The groups are shells around one centre, one inside the other: the same stretched ball of 7 dimensions in 7 sizes.
In the rows, zero is written as 128.
Known rows, each followed by its group:
[117 131 164 217 128  85 100 116 122 105 101 126 123 145 106  93 141 152
 137] => Z179
[106 130 175 215 123  89 101 112 125 102 105 126 125 148 102  66 132 151
 133] => Z644
[ 90 133 177 206 129 101 104 125 122 103 116 116 126 171  88  74 129 144
 121] => Z59
[110 133 163 211 125  96 101 119 126 120 106 120 121 161  98 110 138 147
 127] => Z179
[ 94 133 166 207 136 104 112 114 118 101 118 123 134 171  86  93 126 142
 134] => Z179
[ 97 132 169 208 138  97 104 125 113  92 115 121 129 165  91  88 135 146
 135] => Z684
[114 128 165 221 115  90  99  97 126 122  99 125 130 152 109  77 127 152
 130] => Z514
[ 98 122 154 217 122  97  91 105 111 125 115 118 159 165  86  82 124 150
 112] => Z684
[115 121 171 218 104  88  75 107 122 139  96 120 122 155 118  77 141 157
 120] => Z684
[106 122 160 222 113  93  91  96 117 131 104 118 147 163 101  71 122 152
 114] => Z179
[ 93 132 169 210 125 102 108 114 127 113 116 119 136 167  84  79 122 145
 118] => Z316
[118 129 163 220 126  84  99 108 121 106  99 128 128 143 108  86 137 154
 139] => Z59
[107 127 166 220 123  90  94 109 112 114 102 115 134 168 105  72 129 151
 120] => Z644
[125 132 164 222 116  88 104  98 132 125  92 127 115 150 118  95 132 152
 137] => Z229
[119 126 167 222 118  83  94 102 121 112  96 128 127 143 114  72 135 156
 136] => Z59
[111 146 171 208 131  99 128 119 148 105 107 129 103 150  94 112 131 143
 141] => Z179
[109 135 160 219 127  95 108 113 120 119 102 110 126 178 100  97 126 145
 116] => Z684
[ 99 130 168 215 127  91  97 123 116 107 109 113 136 165  92  74 132 149
 114] => Z316
[112 127 176 213 110  93  92 105 133 125 101 129 115 147 112  78 136 153
 135] => Z644
[106 131 162 212 118 103 105 104 131 131 109 123 129 163  95 104 126 146
 125] => Z514
[110 137 167 213 117 103 117 102 144 129 106 126 117 159  98 104 123 145
 129] => Z644
[103 131 159 214 124 102 110 100 126 121 112 124 139 165  90  96 120 145
 126] => Z514
[110 144 176 212 138  94 129 115 134  84 103 128 106 154 102  87 128 144
 149] => Z684
[104 127 165 220 118  90  95 110 121 121 105 116 141 160  96  69 126 151
 111] => Z59
[100 138 178 210 122 100 117 111 141 109 110 126 118 155  93  77 123 145
 130] => Z316
[109 133 176 209 125  93 101 120 130 106 104 126 111 150 105  88 141 149
 138] => Z514
[102 125 167 207 119 100  89 115 123 126 112 124 128 159  97  98 138 149
 128] => Z59
[115 138 158 220 123  96 126  94 145 118 105 133 132 142  92  98 117 147
 133] => Z684
[109 127 167 217 117  96  98  97 121 122 102 123 127 164 110  80 126 150
 132] => Z59
[114 139 161 214 131 101 126  98 133 110 105 130 117 161 102 110 122 143
 147] => Z179
[100 130 174 216 118  92  95 117 123 117 105 112 129 167  99  65 128 150
 110] => Z229
[114 126 168 220 109  90  91 102 127 132  97 120 125 157 112  76 131 153
 121] => Z59
[ 97 127 177 206 114 101  93 114 131 124 112 125 122 157  97  81 134 149
 127] => Z59
[ 93 140 169 206 132 105 121 123 138 106 119 121 127 163  75  97 124 141
 122] => Z59
[102 140 171 208 134  95 112 133 134 101 111 120 116 155  87 100 137 145
 126] => Z684
[ 96 133 180 204 127  98  99 131 125 104 112 119 114 164  95  82 139 146
 127] => Z644
[119 131 167 216 110  95 103  99 143 135  98 131 114 144 110  99 132 151
 135] => Z229
[101 124 167 210 120  97  87 115 119 121 112 123 133 159  97  88 137 150
 126] => Z316
[103 134 172 206 126 102 113 109 135 108 113 132 119 152  95  96 130 145
 144] => Z316
[115 129 159 221 117  94 102  95 125 128 100 124 131 160 107  91 125 150
 129] => Z514
[120 137 177 216 117  89 112 108 146 113  95 132 102 136 112  88 135 151
 143] => Z229
[117 129 169 219 121  86  98 105 123 108  98 129 122 145 113  77 136 154
 140] => Z316
[111 125 156 217 125  95  95 101 111 120 106 124 139 164 104  98 131 150
 133] => Z644
[111 133 167 212 116 102 112  95 141 127 106 133 120 151 101  99 124 147
 139] => Z316
[ 96 143 176 208 141  99 128 123 133  82 115 126 120 157  84  82 125 142
 137] => Z179
[113 123 166 217 118  90  86 106 114 119 101 124 128 157 112  83 138 153
 133] => Z514
[108 133 172 213 121  98 112 101 135 112 106 132 120 151 102  83 125 148
 141] => Z514
[120 126 166 217 112  95  99  89 131 128  99 135 120 146 117  93 131 152
 147] => Z229
[112 143 181 212 130  93 129 109 145  89 102 134 103 142 104  78 127 146
 151] => Z684
[109 144 176 214 131  92 128 116 143  93 104 128 111 145  95  82 126 146
 138] => Z644
[ 95 122 169 210 126  96  86 115 106 109 114 119 140 169  97  73 134 150
 125] => Z684
[102 126 159 214 120  97  91 112 118 129 111 116 142 168  92  94 130 149
 114] => Z316
[109 133 163 210 116 107 116  93 142 132 109 133 122 156  98 110 122 145
 140] => Z179
[103 127 179 212 114  94  88 115 124 121 103 118 116 164 109  69 136 151
 123] => Z229
[114 130 170 211 118  99 102 100 129 122 103 131 113 156 113 100 134 149
 147] => Z229
[123 134 163 222 115  92 114  91 139 125  95 130 119 147 111  94 123 150
 137] => Z229
[114 132 160 218 120  94 103 107 127 126 102 120 127 161 102  99 129 149
 124] => Z514
[106 140 174 210 123 104 128  98 147 110 109 135 114 150  96  91 119 144
 145] => Z229
[108 138 180 211 125  94 115 113 140  99 104 132 108 143 102  80 132 148
 144] => Z316
[ 97 131 175 204 119 104  96 122 129 124 113 118 117 169  95  94 135 146
 122] => Z644
[ 98 127 167 211 116 100  91 113 123 131 111 116 133 170  95  86 130 148
 113] => Z514
[ 99 135 182 209 119  97 101 125 133 114 106 115 110 165  99  76 134 147
 119] => Z644
[ 98 127 174 213 122  90  92 120 122 106 110 122 134 149  93  65 135 152
 122] => Z179

New rows. What belongs after each?
[113 122 167 217 109  91  83 105 124 134 101 124 127 152 111  84 137 155
 125] => Z316
[118 123 162 220 116  89  92  92 120 121 100 133 134 143 113  81 132 155
 142] => Z59
[100 127 173 212 120  93  88 121 117 116 107 115 128 165 100  71 136 151
 116] => Z514
[111 126 162 218 121  90  99 101 126 114 107 133 139 139  98  82 131 153
 136] => Z229
[110 122 164 215 114  95  86 103 116 130 103 122 130 163 110  88 135 152
 128] => Z514
[105 134 171 208 130  98 103 121 121 107 107 120 114 168 102  97 137 146
 134] => Z644
[ 96 137 168 207 122 107 111 119 138 127 116 117 125 169  83 103 126 142
 114] => Z229
[105 126 162 215 119  99 103  92 125 120 111 132 142 152  97  82 122 149
 135] => Z229
[113 139 162 215 118 103 126  92 148 128 105 131 121 154  96 107 116 144
 135] => Z179
[105 131 165 210 125 100  99 115 120 119 108 119 123 170 100 102 134 146
 129] => Z316
[117 133 167 213 116 100 106 100 134 130  99 127 109 162 113 109 132 147
 140] => Z684
[108 130 165 217 133  88  99 117 110  98 104 119 130 162 103  79 135 150
 131] => Z59
[118 126 163 217 114  94  94  98 124 132  98 125 122 159 115  97 133 151
 134] => Z644
[116 135 175 215 119  90 105 114 135 115  97 123 105 152 111  88 137 150
 134] => Z316
[120 128 167 221 120  85  97 103 120 112  95 126 122 151 117  79 135 154
 138] => Z644
[ 97 135 176 204 120 106 107 119 138 123 113 120 113 167  92  98 130 143
 124] => Z644
[106 125 158 217 115  98  91 106 120 137 107 115 138 170  98  95 128 149
 113] => Z644
[100 131 169 209 133  94  96 129 111 103 110 114 124 171  97  90 140 147
 125] => Z229
[106 141 164 215 129 102 129 102 138 111 109 126 125 161  91  97 116 142
 132] => Z316
[ 95 138 173 200 132 109 116 120 132 106 118 126 115 167  87 106 131 141
 139] => Z684
[ 99 125 169 210 120  99  88 114 114 122 110 117 129 172 101  85 134 148
 122] => Z316
[114 131 160 215 130  95 109 102 122 107 106 131 128 152 103 100 131 148
 146] => Z644
[109 123 161 218 118  91  83 110 112 127 103 116 136 165 105  86 136 153
 118] => Z514
[101 141 180 207 129 100 122 116 139  98 109 127 108 157  96  85 127 143
 140] => Z316
[103 122 168 215 114  93  82 111 116 127 106 117 135 163 103  75 134 153
 116] => Z514
[107 137 168 213 129  96 124 105 141 100 112 137 128 137  88  89 124 147
 144] => Z179
[101 135 182 209 123  92 103 128 137 104 107 122 113 148  96  73 137 149
 125] => Z59
[101 130 167 217 117  94  96 114 124 126 106 111 135 169  94  74 125 149
 104] => Z229
[ 96 128 177 204 116 104  95 115 131 123 115 126 121 159  95  87 134 147
 129] => Z229
[104 144 168 209 133 107 132 109 139 107 110 124 112 170  92 109 120 139
 138] => Z179
[106 140 176 211 132  96 119 117 132  95 106 125 111 157 100  84 129 145
 140] => Z514
[113 137 169 219 116  94 118  99 146 120 101 129 122 145 100  82 120 149
 129] => Z229
[108 136 164 219 131  88 109 121 125 103 105 117 131 156  92  84 130 148
 119] => Z229
[108 121 174 212 103  95  78 105 129 140 103 125 123 151 111  79 139 155
 125] => Z684
[104 125 170 212 123  92  90 114 116 111 108 123 131 156 102  77 137 151
 131] => Z514
[108 121 168 217 111  89  84 105 122 126 104 126 136 147 105  71 135 156
 124] => Z59
[ 97 133 166 214 132  95 106 119 119 101 113 117 138 165  87  77 127 146
 120] => Z316
[114 138 176 211 127  93 120 108 142  97 104 139 109 134 103  89 133 149
 154] => Z229
[108 139 171 209 128  98 114 120 137 110 107 124 111 156  96 104 134 145
 134] => Z514
[102 143 168 209 137 102 128 118 136  98 113 125 120 160  85 103 125 141
 136] => Z316
[101 140 163 209 140 101 123 118 128  96 116 126 128 160  82 106 127 142
 136] => Z179
[108 123 169 216 119  88  84 111 114 115 104 123 132 153 108  72 138 154
 129] => Z316
[109 143 173 207 138  99 125 119 135  90 109 131 106 152  97 106 134 143
 152] => Z684
[112 136 173 209 120 100 115 103 143 115 105 135 109 147 104  99 130 147
 147] => Z316
[105 124 166 214 122  93  85 115 110 119 106 116 131 169 104  84 137 151
 122] => Z514
[114 137 173 217 115  94 120  97 152 116 102 136 117 134 100  81 122 149
 138] => Z684
[106 134 157 219 129  98 121  96 129 109 111 128 144 155  88  88 115 146
 131] => Z229
[106 137 168 209 125 103 120 103 141 113 111 133 120 151  93 102 125 144
 143] => Z514
[102 150 177 207 134 106 145 111 154  96 111 130 104 157  88  97 117 138
 143] => Z684
[120 135 164 216 117  98 111  98 138 129  98 128 112 156 111 108 129 147
 139] => Z229
[120 132 167 219 113  94 113  89 144 123  99 138 120 137 109  87 124 151
 144] => Z229
